The same things were measured in two ways. Each way mixes the same 9 hidden numbers, adds some noise and spreads widely along 7 directions of its own, which tell nothing about the thing.
In the rows, 128 means zero.
Some things both ways: the first way, then the second way.
[124 143 148 109  85 127 102 115 171  80 156 116 150 148 139  92  87 172
 124]
[115  79 146 121 163 162 112 142 134 130 127  62 136 134 174 197 129 127
  91]

[170 185  90 145 117 158 163 117 137 109 133 179 163 121 207 133 106  84
  91]
[137 155 157 122 114 140 156 138 111  94 113 131 147 122 129 137 138 151
  91]

[141 126 155 135 114  77 101 139 189  63 114 154 176 143 103  60 122 131
 127]
[174 159  99 128 143  64 148 104 120 149 131 140 143 137 112 142 131  90
 144]

[138 116 178 111 137 116 104 122 127 101 154 128 142 124 139 117 116 134
 170]
[149  85 145 145 105 131 135 135 139 109 128 168 152 136 156 105 150 107
 170]

[140 187 130 127 146 113 146 143 132 117 103 157 145 147 143 110  95 141
 101]
[151  80 140 143  91 131 100 111 157 136 163 216 120 189  77 100 122 132
 138]

[ 91 144 175  85 136 119  89 127 102 110 124 136 112 155 110  84  89 145
 136]
[117  99 131 144  81 175  82 165 119  90  98 111 110 113 167  99 117 149
 145]

[172 119 178 138 135 123 105 141 107 115 159 142 123 129 168  91 147 130
 134]
[125 106 141 123 118 135 132 138 147 123 132 134 142 145 144 148 121 125
 137]

[127 148 150 100 139  98  85 136 119  89 155 177 137 154 146  82 105 117
 106]
[154 109 152 144 108 156 114 111 151 140 146 207 109 153  95 125 144 156
 113]

[139 145 142 114 143 117 126 129 118  91 179 126 136 123 146 110  92 165
 144]
[ 73 115 149 126  79 138  96 118 131 138 116 132 101 154 140 156 165 147
  86]

[126 200  86 105 109 142 133 111 115 120 128 122 150 111 171 108 118 116
  83]
[174 129 133 121  91 162  98 157 153 136 151 177 100 129 129  73 124 139
 137]

[105 168 110 130 152 155 151 129 105 131 124 140 131 133 160 127  95 117
  99]
[167 143 116 114 156  91 156 124 176 191 160 153 133 165 103 126 135 140
  88]

[174 152 160 141 106 131  92 124 151 144 106 124 135 148 145 116 145  99
 118]
[153 125 105  79 114 153 106  98 110 106 171 129  88 149 117 126 136  79
 123]

[156 147 137 109 148 102  98 120 125  92 135 140 135 135 143 116 110 128
 141]
[ 89 121 157 162  74 166  96 144 110  97  99 153 108 111 138  97 152 170
 108]

[ 64 133 129  76 167 123 132 137 139 100 116 138 135 131  75 133  89 157
 150]
[148 161  99  74 107 112 139  87  81  99 122 107 113 160  93 108 110 112
 121]

[127 112 139 111 143 102  78 114 135  83 126 120 126 138 113 109 116 141
 153]
[137 176 119 121 148 135 123 104 143 182 167 109 106 150 135 122 151 116
  69]

[ 99 139 143 116 147 110  95 127 114 110 124 137 132 144 130 108 108 119
 125]
[107 153  89 132 107 134  70 129 124 166 134 120  74 112 163  85 166  90
 157]

[133 154 162 130 120 103 104 134 118 113 164 137 145 145 160  99 114 142
 109]
[136  49 162 136 210 120 210 115 190 138 180 134 193 147 110 161  95 133
  92]

[ 92 165 137 135 122 103  95 123 106 104 153 121 137 144 141  78  76 151
  99]
[158 139  97 122 148 130 145  84 102 110 145 121 113 106 101 113 104  94
 160]

[101 171 120 145  78 132 118 134 172 116 139  82 145 130  86  74 105 169
  99]
[ 96 139 111 106  75 128  99 135  68  69  90 157 107 134 109 120 156  87
 215]

[149 179 152  94 125 161  83 111 124 169 116 162 113 163 143 174 110  60
 120]
[144 109 125 120 160 163 154 126 124  91 159 142 139 123 124 107 124 104
 132]

[ 93 173 138 128 105 119 120 122 134  93 130 130 149 151 138  72  59 155
 102]
[156 143  84 116 140  80 136 141  88 101  91  95 148 109 125 142  90  81
 214]

[104 161 117 105 156 177 130 132 120 170  89 136 103 142 137 179 109 100
 120]
[ 90 111 142 104 148 164  92 143 152 163 167  96 105 154 148 133 146 115
  89]

[135 163 149 109 140 138 118 140 130 129 105 172 127 153 145 125 111  90
 120]
[128 130 130 150 117 145 105 139 158 167 130 113  94 102 161 131 147 159
  79]

[106 141 116  88 156 149 126 108 105 105 171 125 125 129 154 167  81 155
 146]
[118 147 109 157 108 127 109 122 138 168 102 139 113 134 158  90 169 136
 140]

[105 130 145 119  96 149 111 125 125 129 133 100 127 115 140  94 140 148
 122]
[147 116 156 149 133 167  93 106 198 231 163  93  95 148 194 132 150 150
  51]

[110 146 144 122 120 103  90 130 121 107 143 145 138 138 138  92 110 136
 107]
[ 90 104 148 166  87 193  69  99 110 117 130 129  89 118 153  88 149 121
 143]

[114  97 198 154 149 115  92 172 103 142 116 149 107 143 130  66 169 108
 116]
[130 107 117 116 125 182  95 123 150 146 172 110  72 107 161 116 137 102
 128]

Other things, the second way, with their names:
J_881: [107 118  87 119 125  99  84 156 104 126 113 143 132 157 140 120 150  56
 229]
J_707: [218 132 110  78 188 139 176 117 144 110 220 144 127 126  75 153  79  90
  93]
J_940: [123 142 132 109 189 125 142 151 169 177 194 102 157 159 148 161 127  74
 103]
J_9: [110  96 164 120 111 189 126 107 151 127 172 173  96 141 130 103 183 123
 100]
J_56: [139 163 119 159 155 121 142 108 144 183 119 101 112  83 148 130 128 145
 109]
J_748: [174  99 128 134 184 161 122 144 159 144 178 129 129 122 117 121  93 117
 126]
J_596: [125 111 137 132 156 110 136 158 142 135 136 133 168 151 149 161 152  97
 132]
J_823: [136 152 131 117 119 139 169  95 143 133 133 116 108 106 120 112 108 174
  70]
J_72: [105 102 174 130 146 186 150 119 125  89 133 140 143 135 107 144 123 165
  91]
J_163: [ 93 162 126 113 134  65 145 151 103 124  85 108 184 155 113 147  89  89
 223]
J_861: [126 152 199 181  91 122 128 110 129 147  99 165 164 150 134 138 155 145
 139]
J_452: [159  99 140 124  90 173 145 121 111  53 128 192 119 123 107  87 146 156
 102]
J_512: [124 106 142 107  82 170 110 157  81  40  83 141 119 116 124 143 114 141
 174]
J_371: [146 155  86 146 125  63 117 148 151 193  98 135 109 100 156 122 146 138
 128]
J_894: [166 112 157 145 157 171 169 100 152 124 161 122 130 102 128 120 114 161
  65]
J_562: [130 123 129 136 119 135 128 101 125 128 124 145 109 138  99 108 136 161
  90]
J_827: [114 125 115 119 144 130 104 167 165 178 147 103 105 128 176 147 159 124
  85]
J_189: [110 131 126 150 126 119 104 134 128 148 111 159 134 146 117 122 132 122
 170]
J_629: [141 116 129 140 150  95 157 117 181 177 178 174 149 168  99 116 124 130
  88]
J_283: [150  94 166 148 108 169 106 135 157 134 147 175 106 126 133 111 146 160
  89]
J_573: [146 165 118  83 140  98 169  94 102 118 131 101 150 167 107 154 120  89
 138]
J_865: [127 102 108 111 143 109 171 162 137  97 115 136 151 121 114 119 111 157
 115]
J_684: [141 147  96 115  88  47 186 113  96  80  86 190 163 137  80 119 122 106
 210]
J_539: [131  86 166 202 107 192 116 142 162 130 111 172 114  75 181  91 172 174
 117]
J_582: [111 151 144 145 125 118 124 133 134 165  96  80 120  82 159 141 110 150
 124]
J_94: [155 147 132 159 140  95 158 172 135 133  95 144 160  84 152 115 145 142
 144]
J_71: [116 171 174 144 138  94 120 135 177 236 127  95 152 155 174 175 140 124
 111]
J_741: [131 127  99 137 176 101 128 161 137 151 127  82 148 101 167 139  94  89
 168]
J_379: [152 115 116 136 124 143  96 109 151 173 147 128  87 130 137 119 134 125
 130]
J_687: [135 166 116 147 178 108 179  92 134 162 117  77 135  87 127 134 100 176
  49]
J_868: [103 152 143 141 143  55 152  89 187 252 135 131 133 164 128 175 168 142
  85]
J_656: [210 169  63 147 118 122 120 113 117 140 120 162  83  77 135  56 131 113
 178]
J_524: [102 110 146 135  70 143 120 147 123  90  94 178 129 149 112 105 143 166
 135]
J_447: [155 110 143 146 150 150 137  86 139 127 187 193 140 168  88 113 140  88
 136]
J_436: [152 115 179 150 145 150 142 118 137 123 143 135 167 151 132 139 118 125
 119]
J_718: [165 156 125 104  97 117 167 111  89  67 104 149 149 136  88 129  89 136
 154]
J_496: [ 96 135 136 137 113 131 112 122  90 103  92 128 124 123 117 117 139 132
 144]
J_109: [147 125  91 125 141 141 126  90 136 148 153  62  80  88 139 108  94 129
 100]
J_802: [154 162 146 129 173 158 144  58 125 159 170  79 107 123 106 166 115 140
  30]
J_534: [128 146 138 137  86 138  82  99 116 147 123 128  95 133 139 117 142 122
 123]
J_157: [154  96 120 181 108 123 122 108 166 158 126 207 120 145 117  92 150 151
 142]
J_960: [115 167 145 143  83 126 110 118 116 150  93 111  92 102 143 164 154 161
  94]
J_229: [163 136 115 120 114 122 161  87 148 148 135 159 113 156  98 121 136 159
  97]
J_690: [143 129 134 125 159  86 179 117 115 110 115 155 176 145  96 130 125 121
 145]
J_640: [152 110 155 128 125 111 145 103 121 112 139 166 156 172  95 150 139 119
 106]
J_513: [131 121 129 134 205 124 204 135 147 117 133  94 179 119 114 174  83 161
  78]
J_106: [ 89 151 100 142 140 115 114 172 141 155 127  98 131 118 170 128 136 108
 127]
J_753: [ 91  91 171  89 120 137 130 184 122  78 126 129 176 172 137 138 132 108
 141]
J_317: [ 94  89 112 135 167 116 130 141 166 165 166 107 116 109 127 139 119 112
 123]
J_288: [200 116 111 154 158 132 163 157 159 110 152 158 158 110 123 103  85 141
 122]
J_855: [134 120 129 154 142 141 148  98 115 111 101  86 116  71 118 137  86 180
 102]
J_523: [111 156 113 143 133  83 164 132 100 106  82 136 170 121 111 110 110 121
 186]
J_162: [ 75  79 144 130 178 161 141 133 188 175 176  81 131 143 152 136 133 141
  66]
J_292: [112  78 166 132 128 166 109 166 138 102 147 152 140 147 131 137 141 135
  99]
J_665: [122 134  94 147 150  98 104 172 135 150 127  95 137 107 151 115  91 104
 154]
J_470: [184 141 101 131 145 114 131 121 146 162 168 163 111 127 124  91 156 102
 115]
J_635: [160 124 154 147 117 150 151 116 129 103 123 179 124 118  79 117 105 184
 110]
J_193: [ 89 149 126 122 142 118 150  87 131 157 128  95 114 135  93 148 113 158
  83]
J_836: [120 104 126 119 144 138 120 146 119 105 127 100 141 134 127 126  97 119
 143]
J_947: [102 162 112 127 195  83 162 120  99 126 136  98 180 131 102 133  93  69
 168]
J_375: [137 104 152 148 100 106 164  87 118 103  97 192 142 121  77 104 113 153
 178]
J_155: [131 151 112 164 133 121 122  94 159 206 127 156  88 111 137 113 177 144
 117]
J_246: [163 106 101 129 120 166 114 136 135 105 164 142 100 116 143  90 119 119
 102]
J_119: [111  91 101 116 155 148  92 167 133 119 154  93 127 136 143 130  92  82
 165]
J_962: [153 184  99 139 141 105 153  60 100 145 134 130  93  81 105 165 140 103
 123]
J_459: [127 107 132 120 138 146 129 137 151 137 137 107 126 143 132 138 103 149
 102]
J_666: [ 90  99 141 184 152 155 135 132 132 130  90  97 126  79 157 130 144 196
  68]
J_8: [ 82 152 148  91 165  96 170 126 128 144 140  95 159 150 103 163 117 118
  98]
J_701: [154 163 102 154 133 137 119 111 124 152 114 107 105 101 152  95 133 141
 119]
J_191: [116 106 171 150 103 190 104 129 119  92 130 166 117 130 117 123 138 158
 111]
J_96: [120 146 119 123  83 130  90 117 119 143 122 158  82 125 135 102 167 115
 140]
J_396: [110 154  95 114 127  95 122 142 107 131  76  97 123 119 130 154 106 141
 142]
J_910: [160 127 109 147 154 106 147 134 145 149 112 111 142 109 149 134 115 152
 100]
J_821: [154 122 148 112 133 194 125  99 125 117 156 125  95 121 129 139 137 122
 107]
J_925: [117 148 119  80 122 158 147 117  91  77 126  84 101 110  94 136  98 157
  80]
J_594: [136  80 148 110 136 121 130 151 154 130 152 150 172 191 142 127 131  91
 150]
J_231: [ 98 107 154 128 114 152  69 170 142 152 118 121 121 154 156 145 138 123
 154]
J_77: [128  55 146 147 125 134 174 100 126  77 113 154 158 126 119  97 129 153
 122]
J_367: [132 140 125 159 131 137 140 110 103 111  94 123 130  81 150 113 133 124
 164]
J_755: [138 124 113 109 101 168  87 131 122 117 148 148  91 147 150  84 156 101
 125]
J_612: [ 89 106 109  92 156 150 153 160 145 110 150  86 114 103 127 129 106 147
  84]
J_337: [ 58 119 133 129 126 148  84 171 108 116 118 132 121 127 159 129 177  94
 139]

Some of these things the first way, each followed by its name:
[121 149 155  94  95 130  80 111 156 121 114 116 140 138  99 105 132 110
 132] -> J_753
[127  92 124 132 153 126 140 146 148  77 140 144 136  92 126 108 123 153
 163] -> J_861
[113 149 116 168 116 121 173 174 164  84 122 177 167 117 138  49 121 132
  83] -> J_960
[124 133 173 107 131 115  76 128 154 113 109 160 132 178 119 116 105 107
 128] -> J_881
[120 128 164  92 132 124  69 121 120 125 134 117 111 125 105 103 119 122
 150] -> J_534
[117 149 114 151 162 158 138 156 139 158  99 161 112 134 109 139 115 100
 102] -> J_947
[107 138 134 104 175 133 128 145 126 125 120 143 117 139 111 141 106 138
 134] -> J_562
[160 182 117 100 141 146 152 129 155 127 122 141 142 124 117 154 107 131
 133] -> J_246
[130 176 135 104 116 139 118 118 141 120 134 127 147 134 134 112 104 115
 117] -> J_371
[132 167 141  60 163 149 102  98 108 125 165 125 119 134 123 176  64 118
 171] -> J_452
[130 130 171  84 132 138  51 129 119 138 146 145  91 162 112 128 122 106
 134] -> J_72
[149 154 139 125 153 146 141 144 114 133 137 148 124 132 151 126 126 125
 119] -> J_524
[103 160 139 138  99 136 108 136 135 136 121 101 134 123 108  61 125 129
  97] -> J_283
[121 149 154 152 113 122 104 109 113  87 157 138 150 149 164  67  66 127
 111] -> J_596
[128 173 134 148  73 138 102 130 128 138 124 121 131 136 144  67 137 124
  73] -> J_163
[117 162 149  90 158 186  97 104  97 177 137 129  93 145 134 187  74  83
 149] -> J_690
[107 168 124 162 108 146 135 139 125 139 118 131 142 132 141  73 124 114
  69] -> J_656
[118 153 134 139 130 149  95 114 116 133 152 119 120 139 133 112  86 109
 115] -> J_337
[126 171 102 125 118 146 122 129 140 140 127 121 133 124 132 137 128 116
 104] -> J_8
[130 163 161 123  99 113  94 118 111 109 150 126 139 158 151  81 112 138
 102] -> J_229
[165 149 113 135 173 144 164 133 115 102 150 121 122 110 148 123  90 173
 146] -> J_288
[ 93 147 114 131 128 151 134 141 122 119 157 139 131 120 153 109 105 135
  98] -> J_821
[141 137 169 122 152  89  87 125  92 112 129 112 122 143 164 104 122 152
 139] -> J_109
[113 136 132 119 121 138 111 141 140 114 117 139 126 138 146  95 129 133
 103] -> J_231
[173 136 150 118 136 109  78 134 135 115 127 104 107 137 123  98 144 150
 141] -> J_635
[119 119 116 116 121 147 126 130 126 102 147 126 131  90 158 109 138 134
 138] -> J_71
[133 134 144 157 148 124 102 135 117 127 140 134 117 138 128 102 102 132
 120] -> J_447
[138 164 149 115 133 130  94 119 150 137  75 160 140 163 125 138 114  62
 122] -> J_470
[167 141 171 102 145  94  71 123 100 118 163 135 129 137 177 127 137 117
 139] -> J_375
[156 172 139  90 148 137 122 119 135 130 130 118 130 148 133 165 108 134
 145] -> J_865
[ 98 120 131 108 184 170 151 133 109 125 138 141 107 121 131 170  76 139
 167] -> J_573
[ 93 135 140  85 147 151 111 128 124 118 126 163 116 129 117 137  83 113
 146] -> J_436
[114 173 123  98 116 116 114 125 154  95 128 148 146 145 100 105  89 135
 118] -> J_106
[ 91 190 111 122 143 117 160 164 125 114 131 177 154 146 135  98 112 126
  65] -> J_612
[127 138 115 116 154 137 148 145 146 105 109 181 143 136 150 142 125 120
 115] -> J_701
[116 176 131 129 116 102 125 133 128  95 114 182 165 160 194  89 104 111
  69] -> J_379
[129 210 106  96  95 150 124 110 125 115 168 135 145 141 171 114  78 140
  79] -> J_396
[133 150 137 110 135 146 113 129 130 130 139 124 120 126 133 125 108 136
 129] -> J_741
[170 126 112 145 109 136 117 133 187 113 121  85 131 108  98 118 160 161
 144] -> J_940
[134 126 148 126 183 111 118 130  77 108 149 146 118 150 197 149 108 146
 136] -> J_162
[ 97 201  99 129  93 133 134 142 147 135 125 110 135 139 113 104 109 164
  70] -> J_193
